The first 6 rows are patterns. Each new row is the sum of 2 different patterns, raised or lowered, with some noise. Before adding, each is slid sideways (what falls off one end comes back at the other) and multiplied by a number that may be negative. Names go in the order of the patterns.
In the rows, zero is written as 128.
Some rows, each with the names of its patterns after it:
[106 150 140 150 140 106 110 121  98 142 108 156 100 112 109 109 160 149
 100 156 126 122  95 147 130 149 140 127 142 129 145  99 148 105 134 154
 132 134 146 112 106 126 105  95] => zep
[125 106 101 102 113 159 144 133 107 127 103 121 159 144 141 157 110 157
 121 111 130 127 135 136 151 109 158 147 107 146 109 100 149 141 106 152
  97 135 113 159 100 145  99 161] => Pogok
[140 121 101  98 136 115 121 107 125 133 115 134 100 147 119 109 129  99
 153 132 118 111 135 158 148 128 157 127 124 124  99 134 111  98 133 156
 153 140 148 113 158 128 145  98] => Guz
[101 141 114 109 106 146 151 118  99  94 111 101 152 103 100 130  95 142
  98 127 119 145 158 103 162 158 154 144 158 118 149 105 143 144 156 128
 102 149 128 159 149 128 112 160] => moze
[ 98 100 121 136 139 145 136 111 109 157 111 143 156 107 130 132  94 152
 148 142 104 136 104 124 117 146 158 154 100 148 101 123 110 134 123 122
 122 143 138 131 105 109 119 131] => tup
[146 142 126 128 138 150 134 128  94 103 117 131 103 150 150 143 116 104
 102 130 140  94 150 141 125 119 132 130 155 122 133 150 134 138 132  99
 141 110 109 128 104 129 149 155] => lev

New rows. What belongs after each?
[161 130 115 152 104  94  90 124 129 152  77 140  88 143 101 135 139 145
 114 150 136 147 108 109 132 117 123  84 127 147 131 160 108 106 114 153
 106 108 130 113  99 127 101 143] => Guz tup
[ 76 154  62  75  87  78  97  76  40 101 112  96  86  95  77 152  75 126
  80 100 116  67  38  72  69  70  73  79  86  58  88  67 140 110  78  85
  80  89  76  65  82 119 141 106] => Guz lev
[158 178 170 184 192 185 195 188 120 166 124 132 180 158 170 204 183 196
 156 190 169 188 192 142 147 152 113 149 169 163 167 190 164 141 137 124
 162 154 149 170 185 160 132 161] => zep lev
[109  84 111 129  95 135 123  71  94 115  70 119 113 126  93 141  78 114
  70  94 133 121 142 101  63  80  96 149 121 111 134  83  87  73  95 117
  99 125 124 122 112 110  81 103] => zep Pogok
[212 130 209 127 143 170 186 156 192 146 196 174 205 125 165 148 199 139
 123 141 162 168 212 191 155 138 202 139 178 228 164 182 203 127 218 189
 179 156 178 148 179 179 178 224] => Pogok tup
[102  72  98 137  99  83 122  87 122  91 132 133 102  83  95 103  92 105
  69 103  96 113  81 108 135 139 112 123 103 109 137  80 128 125 111  88
 124 100 126 143  91  83 127 101] => Guz tup
[185 127 141 142 172 175 181 150 126 162 127 154 178 203 162 208 145 176
 151 144 145 176 192 173 200 168 210 163 135 166 138 159 198 173 168 176
 139 145 169 204 158 194 113 176] => zep Pogok
[114 126 205 134 149 147 159 119 169 124 173 113 141  99 166 115 157 184
 186 115 179 152 152 107 155 148 195 178 159 156 182 187 127 160 119 142
 167 171 176 131 156 112 117 147] => zep tup
[129 127 137 145 131  92 120 111 134 137 113 101 125 139 169  96 158 126
 148 137 139 168 177 181 154 179 129 171 101 171 140 172 159 125 158 159
 154 145 133 112 140  98 174 140] => zep moze
[171 177 182 143 152 169 108 104 120 130 140 170 128 154 143 144 163 182
 190 135 186 114 118 144 184 153 202 142 158 207 159 131 144 178 169 186
 150 185 143 154 166 148 179 173] => moze lev
[151 110  97  83  86 101  86 160 106 116 120  67 168 117  68 141 112 113
  84 144  91 155 136  87 135  88  98 117 145  71 138 104 129 105 157  74
 108  78 122  81  76  95  94 109] => zep Pogok
[117 124 160 147 160  89 138 120 146 176 154 109 187 118 148 109 137 127
 162 161 126 127 108 136 101 176  99 119 164 120 149 130 126 110 147 140
  94 149 175 166 168 167 112 137] => zep moze
[120 123 124 111 142 117 127 102 143 108  74  79 116 109  88  74 110 131
 117 137 103 124  97 124 109  96 162 101 104 105 105 167 148 129 125 125
  98 112  84 133 122 114 103 167] => Guz tup
[ 27 125 112  61  88  50  40  41 107  46 114  92  70  76  72  89  74  77
  57 101 104  88  81  58  74  30  50  54  21  52 118 110 112  99  45  54
  72  67  91  50  66  22  51  55] => zep lev
[158 142 127 134 162 119 142 149 148 136 174 129 141 135 119 162 142 143
 126 123 142 123 129 114 141 122 137 101 104 118 129 129 118 147 128 152
 156 108 144 169 136 137 169 115] => Pogok moze
[126  97 172 135 132 124  92 109 148 132 145 100 151  96 118 141 130 160
 173  93 180 124 106 108 142 137 154 159 115 161 152 127 127 132  99 160
 162 116 159 125 130 111 155  96] => zep Pogok
[ 87  99  71 157  76 134 105 109 107  90  58 103 119 147 100 115  66 105
  80 113 160 141  91 144  72 124  87 101 107 101 112 132 135  92 103 104
  81 119  62  57 118 124 103 137] => Pogok tup
[124 106  96 108 115 101 124 110  91  88 131  99  55 100  91  93 140 100
  87 149  62  69  86 125  87 121  81 110  79  53  67 111  70 139  93 134
 116 109 127  97  70  66  77 104] => tup lev
[ 99 114  72  87 105  58  90  70  98  97  95  78 145  74 112  69 111 107
 103  90  91  66 104 135  96 153 100  98 114 119 102  79 134 141 114 109
 124  59 146 113 102 150  96 138] => Pogok moze
[ 71 154 127 149 132 168 153 128 166 181 139 151 153  98 134 113 140 147
 146 128 104 145 134 145 170 128 104 166  86 172 122 108  95 157 174 135
 102 121 114 101 149  89 108 120] => Guz moze
[127 147 141 138 150 174 148 167 196 116 155 143 115 142 140  96 161 146
 161 156 123 176 156 173 130 168 142 183 140 140 109 145 112 185 181 156
 150 119 119 148 188 150 137 162] => Pogok Guz
[115 121  85  79 106 106  90  94 126 141 154 120  85  92  88  79 138 110
 100 107  89  67 108 131 129 116 109  90  89 104 113 132 132 131  90  94
  86 146  66 149  92 129 125 112] => zep tup
[125 100 104  93 105 108 135  74 154 107 120 141 106 130 107 114 123 153
 166 162 106 166 145 109 144  83 148 108  97 113 122 168 104 118  86 137
 102 144  77 153 105  83  73 127] => Guz moze
[147 196 140 161 126 124 135 161 138 156 177 141 167 149 131 151 137 135
 157 187 173 173 171 183 157 146 126 129 151 159 170 186 118 175 118 152
 178 159 164 152 123 164 121 170] => zep tup
[151 189 135 172 152 140 129 166 169 164 151 137 141 158 195 145 131 145
 117 153 149 179 129 181 164 117 200 179 180 199 162 131 159 152 159 190
 174 172 130 154 136 202 159 180] => moze tup
[113 123  61  59 136  46 105  64  98  38 127  56 137  52  80  87 118 138
  92  59  52  71 109 113  96 122  55  89  98  81  98  53 108 130 118 115
 109  69  95 131  62 103 107 105] => Pogok moze
[129 143 109 167 114 143 127 183 131 161 104 142 134 132  93  95 125 173
 166 165 133 125 115 168 154 169 178 145 126 164 112 149 157 157 127 161
 136 125 157 171 158 173 106 131] => Pogok tup
[185 172 164 124 109 148 150 129 165 133 120 150 155 138 173 118 153 168
 158 154 140 114 106 159 118 104 183 145 172 159 107 109 163 133 143 151
 167 111 162 127 174 134 143 163] => Pogok lev
[172  83 160 143 164 170 165  93 106 137 165 158 163 155  96 138 144 114
 175 109 160 149 137 126 103 142  86 128  91 107 126 128 136 170 107 109
 136 121 180 118 146  91 141 122] => Pogok moze
[143 174 176 168  90  88 147 112 149 107 185 125 129 110 128 139 145 131
 125 187 113 169 129  82 144 116 102 154 132 139 176 187 171 132 126 110
 127 179 158 142 130 106 145 111] => zep lev
[120 127  93 127 139  88 104 142 117 121 107  87 134  90  99 102 106 110
 117 143 112 146 125 109 116 140 146 131  93 118 101 115  92 114 140 111
  85 101 114 136 134  95 125 150] => Guz lev
[189 122 187 166 162 132 158 141 114 150 138 129 162 122 165 182 125 145
 146 150 172 138 167 103 192 144 168 117 157 188 192 173 192 128 133 148
 150 160 163 132 127 158 164 143] => Pogok Guz
[185 176 175 205 175 124 129 122 141 172 170 151 160 141 175 175 195 182
 170 190 115 123 162 154 180 181 179 134 186 125 138 161 156 151 141 152
 147 167 132 133 139 155 169 153] => zep lev
[139  83  99  64  70  97 137  68  96  86  85 106  99  86 110 101 157  75
 123 116 105 111 154 112 129  68 120 108 126 127  95 141 134 131 148  97
  84 138  88 125  97 109  74 149] => Pogok moze
[105 138 117 109 166  82 100 132 136 136 173 114 128 128  84 130 153 119
 123 153 133 145 108 140 153 137 135 128 119 126 131 149 161 175 143  90
 101 102  88 164 118 110 156 105] => Pogok tup
[121 101 119 141 171 126 157 120 123 151 121 130 122 167 135 117 119  79
 138  81 106 120 124  68 148  92 139  87 110  94 115 143 116 132  95  84
 110 129  99 119  92 130 148 144] => moze tup
[148 112 127 116 129  97 135 125 122 158 131 160 157 110 147 124 112  79
  98 114 145 140 141 120 113 120 185 142 153 154 146 112 119  96 163 174
 171 115 129 146 111 105 151 167] => tup lev
[168 147 125 153 147 123 143 130 169 158 164 104 148 151 122 133 111 119
 164 153 140 167 110 133 155 155 137 183 108 167 149 101 147 148 144 146
 166 131 128 128 136 166 187 130] => Pogok tup
[125 140 134 152 141 133 126 117 142 126 117 129 129 159 121 145 149 137
 115 134 118 148 132 118 136 143 136 148 165 163 113 122  97 129 112 153
 126 152 108 165 110 134 137 164] => Guz tup
[ 97 170 126 145 102  92  94 145 162  94 123 111 119  99 152 112 125 124
 107 151 107 139 125 121 163  87 142 147 123 144 168 139 155 126 138 136
 150 149 108 140 107 122 133 131] => moze lev
[117 128 126 192 118 140 166 122 182 125 124 109 141 157 132 172 153 143
 146 169 170 186 142 160 180 138 123 111 172 168 189 159 140 168 148 117
 154 146 129 127 135 167 135 105] => moze lev
[117  96  76 139  84 160 111  95  84 121 169 116 123 107 103 117 138  73
 153  99 110 144 162 119 108 136 138 172 138 149  74 153 137  98 136 111
 141 119 109  99  98 141  97  68] => Guz moze
[136 133 118  90  97 160 108 157 127 162 117 127 139 115 138 129 125 146
 150 153 143 161 179 139 122 120  93 136 138 136 103 171 138 109 166 114
 148 160 119  89 134 144 107 134] => Guz tup
[181 119 193 134 164 107 117 154  90  90 127 121 111 137 121 159 113 130
  97 151 162 106 145  89 144 143 143 105 169 150 164 157 187 120 113 151
 141 173 145 144 117 188 194 144] => Guz moze
[122 183 176 149 201  94 151 152 169 167 151 172 159 133 102  88 197  99
 143 121 146 108 156 131 163 115 114 113 170 183 133 134 140 153 150 147
 100 142 124 169 166 135 146 103] => moze tup
[134 107 129 170 107 125 121 117 129 124  76  89  95 132 116 125 121 120
 106 131 159 159 140 117 150 103 119  96 143 161 151 135 105 149 104 123
 122 112 103 121  75 124 124 108] => Guz lev
[157 185 129 170 126 145 139 182 195 108 203 169 160 185 183 146 204 122
 157 153 203 147 156 178 169 165 147 135 170 170 160 173 161 133 143 175
 184 128 128 131 162 149 188 133] => moze tup
[ 74 111 109 135 125 104 121 127 114 126 115  81 111  88 123 111  99 102
  92 100 124 161 141 141 138 160  80  89  84 117 148 149 113 131 133 112
  80 138 134 126 121  69 103 128] => zep lev
[120 115  70  81 142 128 138 141  94 121 135 100  86 102  84  62  88 130
  86  75  54  88  90 113  95  53 127  65  96  75  79 128 122 117  71 142
 164 148 118 155  96 117  91  89] => Guz moze
[114  95 127 104 118 113 110 106 143  84 140 138 146  84  74 100  91 148
 131 109 111 124  95  86 114 106 102 129  94  79 104  51  85  80 155  65
  74  82  65 110  65  99  80 139] => zep moze
[138 146 119 103 133  88 136 131 116 100 136 166  86  74  71 114 109 167
  89  81 152  79 121  97 127 107 136 129  99 145 130 137 129 141 127 126
 112 143 133 165 119  74 117 102] => moze lev
[142 111 167 109 147 129 188 146 143 148 130 114 162 143 142 142 162 122
 163 163 172 136 201 139 185 158  94 129 164 123 151 165 155 155 157 107
 147 125 112 160 139 149 150 134] => zep Pogok
[111 146 157 132 176 160 169 134 132 130 133 145 140 139 160 128 160 105
 148 152 159 182 137 132 161 127 134 135 170 134 155 140 135 131 156 124
 116 170 129 160 134  88 135 129] => zep lev
[144 158 173 170 155 155 164 150 175 107 161 156 135 181 102 148 172 185
 154 137 122 149 124 168 158 153 150 120 155 178 121 130 133 146 121 156
 105 149 142 150 148 160 171 167] => Guz lev
[149 137 180 172 167 171 122 162 143 143 165 136 107 174 148 181 147 148
 122 189 166 149 106 126 138 103 149 136 112 151 105 150 118 140 147 140
 183 119 162 174 143 179 172 138] => Guz moze
[ 90 133 112 128 114 140 117 148 129 105 133 175 136 128 125 123 114 144
 146 138 148 109 138 122 170 150 142 157 120 111 137  96 115 125 164 121
 107 121 112 111 126 124 116 176] => zep tup
[107 167 147 136 155 144 155 171 150 112 167 160 152 159 181 127 159 123
 134 137 151 100 159 148 192 156 146 108 151 138 188 133 158 122 124  99
 149 161 150 138 158 141 160 154] => Pogok Guz
[104 130 105 193 155 131 147 107 142 142 183 164 138 162  85 120 192 136
 156 176 158 153 132 104 136 142 132 147 141 153 144 185 112 132 119 106
 142 170 151 160 137 181 148 148] => zep Pogok
[143 108 126 151 110 171 157 141 108 124 135 145 141 162 137 150 114 121
 118 138 124 149 159 121 121 161  95 157 135 164  98 137 107 103 112 123
 125 114 141 114 151 114 120 113] => zep Guz
[144 109  90 133  84  72 116  81  79 149  81 159 128  82  90 144 126 126
 107 102  73 145 122 115 115 113 155 168 161 113  68 114 144 170 134 165
 103 115 132 106 122 129 127 132] => Pogok moze
[101 122  97 170 132  93 190 143 175 185 146 121 183  83 177 141 176 102
 136 136 159 130 154 154 146 195 125 109 107 110 134 150 182 136  73  83
 110  84 173  81 111 149 103 149] => Pogok moze
[ 79 116  88 133  77 121  80  98 102 142  99 139  84 103 125 131  74  73
 113 137 141 136 141  84 121 166 100 153 136 117 118 130  68 109 151 103
  68 101  85  87 114 115 151 123] => moze tup
[143 170 115 155 121 122 142 154 117 197 123 174 173 167 154 131 140 152
 166 150 171 126 156 147 135 174 160 198 159 155 154 103 149 108 127 143
 151 120 141 156 150 121 130 129] => moze lev
[156  99  75 114 126 165 153 114  97 165  77 112 103  99  96 130 116 111
  82  67  93  79 133 114  70 128 102 125 101 114  85 114 128  77 141 149
 130 116 132 100 157 112 134 125] => moze lev
[186 135 137 134 152 144 156 142 116 143 195 138 160 143 188 139 168 129
 131 113 110 131 128 151 151 182 148 114 124 112 133 171 134 172 185 167
 155 132 132 149 126 175 179 157] => zep lev
[ 85 149 160 118 116 101  94  90 156 106  69 156  80 104 170  98  99 169
  71 131  95 153  75 166 108 159  69  93 122 176 127 161  88 113 102 144
 125 144 109  85 102 129 106 148] => Pogok tup
[148 178 134 160 135 177 168 164 128 134 125 110 137 148 131 159 175 154
 146 173 175 147 143 143 155 174 159 165 138 193 159 162 154 143 159 121
 164 175 141 165 108 108 165 134] => Guz tup
[ 70  64  80 112 109  92 119  85 145  90 128 112 133 101  45  64 137  91
 116 102 118 105  79  62  85 106  87  93  61 127  78 105  87  60  86 110
  69 129 132  98 145 124 103  54] => zep lev
[120 125 124 128  95 155 125 144 130 127 119 167 154 145 159 119 143 147
 134 102 155 122 156 161 158 107 117 156 194 192 168 165 143 145 156 131
 183 153 192 145 143 157 102 156] => moze lev
[136 152 122 129 157 105 130 136 167 121 128  92 102 120 119 115 128 163
 119 133 106  93 126 127  92 155 144 122 135 147 149 130 118 122 124 152
 156 139 123 121 130  88 144 120] => zep lev
[130 105 138 101 139 134 131 146 142 138 128 127 119 103 129 140 144 132
 102 141 113 163 156 150 130  92 139 137 124 157 119 156 112 102 132 138
 138 100 141 102 142 107 158 153] => zep tup
[104 134 139 118 162 144 130 121  97  64 129 134 133  97 119  80 110 120
 163 177 163  93 164  73  94  97 144 143 138 120 128 167 111  84 116 122
 121  94  73 123 125 108 138 116] => tup lev
[153 117 115 119 146 157 149  97 152  98 140  91 130 128 118 144 113 131
 135 120 105  96 111  95  73 116 131 136 159 124 123 126 150  93 121 144
  88 130 103  97 139 160 129  98] => Guz tup
[112 124 108  98 106 122 105 124  79 143  89 160 129 112 143 151  93 154
 145 152 104 122 116 105 136 115 152 158 100 160  76 115 114 140 112  93
 104 130 108 124 113 105 142 122] => Guz tup
[129 150 125 119 138 159 154 172 137 175 180 141 151 129 115 110 143 145
 126 163 118 107 154 138 157 180 130 121 149 140 125 142 159 171 145 117
 115 190 112 155 144 165 137 142] => tup lev
[113  93 122 103 115  78 132  96 112 114  97 110 124  76  73 105 101  92
 108 126 107 108 137  74 101 119  72 121  96 107 102 112 103  77 135 102
  80 120 124 132  99 103 117 108] => zep tup
[ 85  86 119 113 103 137 118 167 119 125  90 154 160 103 142  85 140 149
 152 102 172 156 174 163 187 126 118 152 148 179 140 144 117 186 182 148
 191 118 192 141 169  95 122 162] => Guz moze
[140 140 132 138 164 125 169 144 135 150 186 143 172 130 147 151 158 149
 146 128 180 162 138 184 122 160 206 123 154 131 197 139 182 144 131 158
 103 104 151 118 148 159 144 165] => moze tup
[150 138 127 103  72  87  96 108 107  76 139  66 113  86  97 138 136 107
 116 135 135 111 141 143 120 130 103 143 132 150  97 108 111 125 157 135
 122 119 131  77 123  91  78  79] => zep moze
[107 134 126  96  80 123 140 119 135 116 123 148 105 149 140 146  83  96
 105 103 168 122 104 134 150 111 109 168 146 134 146 127 160 138 130 118
 141 139 121 149 148 129 162  96] => zep Guz
[171  95 105 106 136 140 107  96 103 111 109 133  84 146 145 122 159 156
 109 125 131 135 133 123 137 107 139 140 109 144 110 180 146 141 111 119
 123  78  92 114 137 127 132 100] => moze lev
[164 130 145 126  94 117 120 109 163 130 176  89 173 141 149  69 107 140
 143 174 113 101  94 157 143 132 182 167  95 121 122 125 150  98 155 148
 157 115 132 142 105 179  75 112] => Pogok Guz
[115 154 171 150 161 112 131 145 160 131 110  76 107  93 136 108 155 168
 142 130 133  99 114 125  81 138 151  98 115 124 161 152 127 158 180 128
 152 129 117 143 110 116 124 125] => Guz lev
[128 110 118 112 160  78  74  75 106  96 103 113 149 101  93 101 117 166
  99 119 114 103 130 128  64 155  92 120 136 122 111 116 148 164 162 136
 150 103 164 144 115 125  85 134] => moze lev
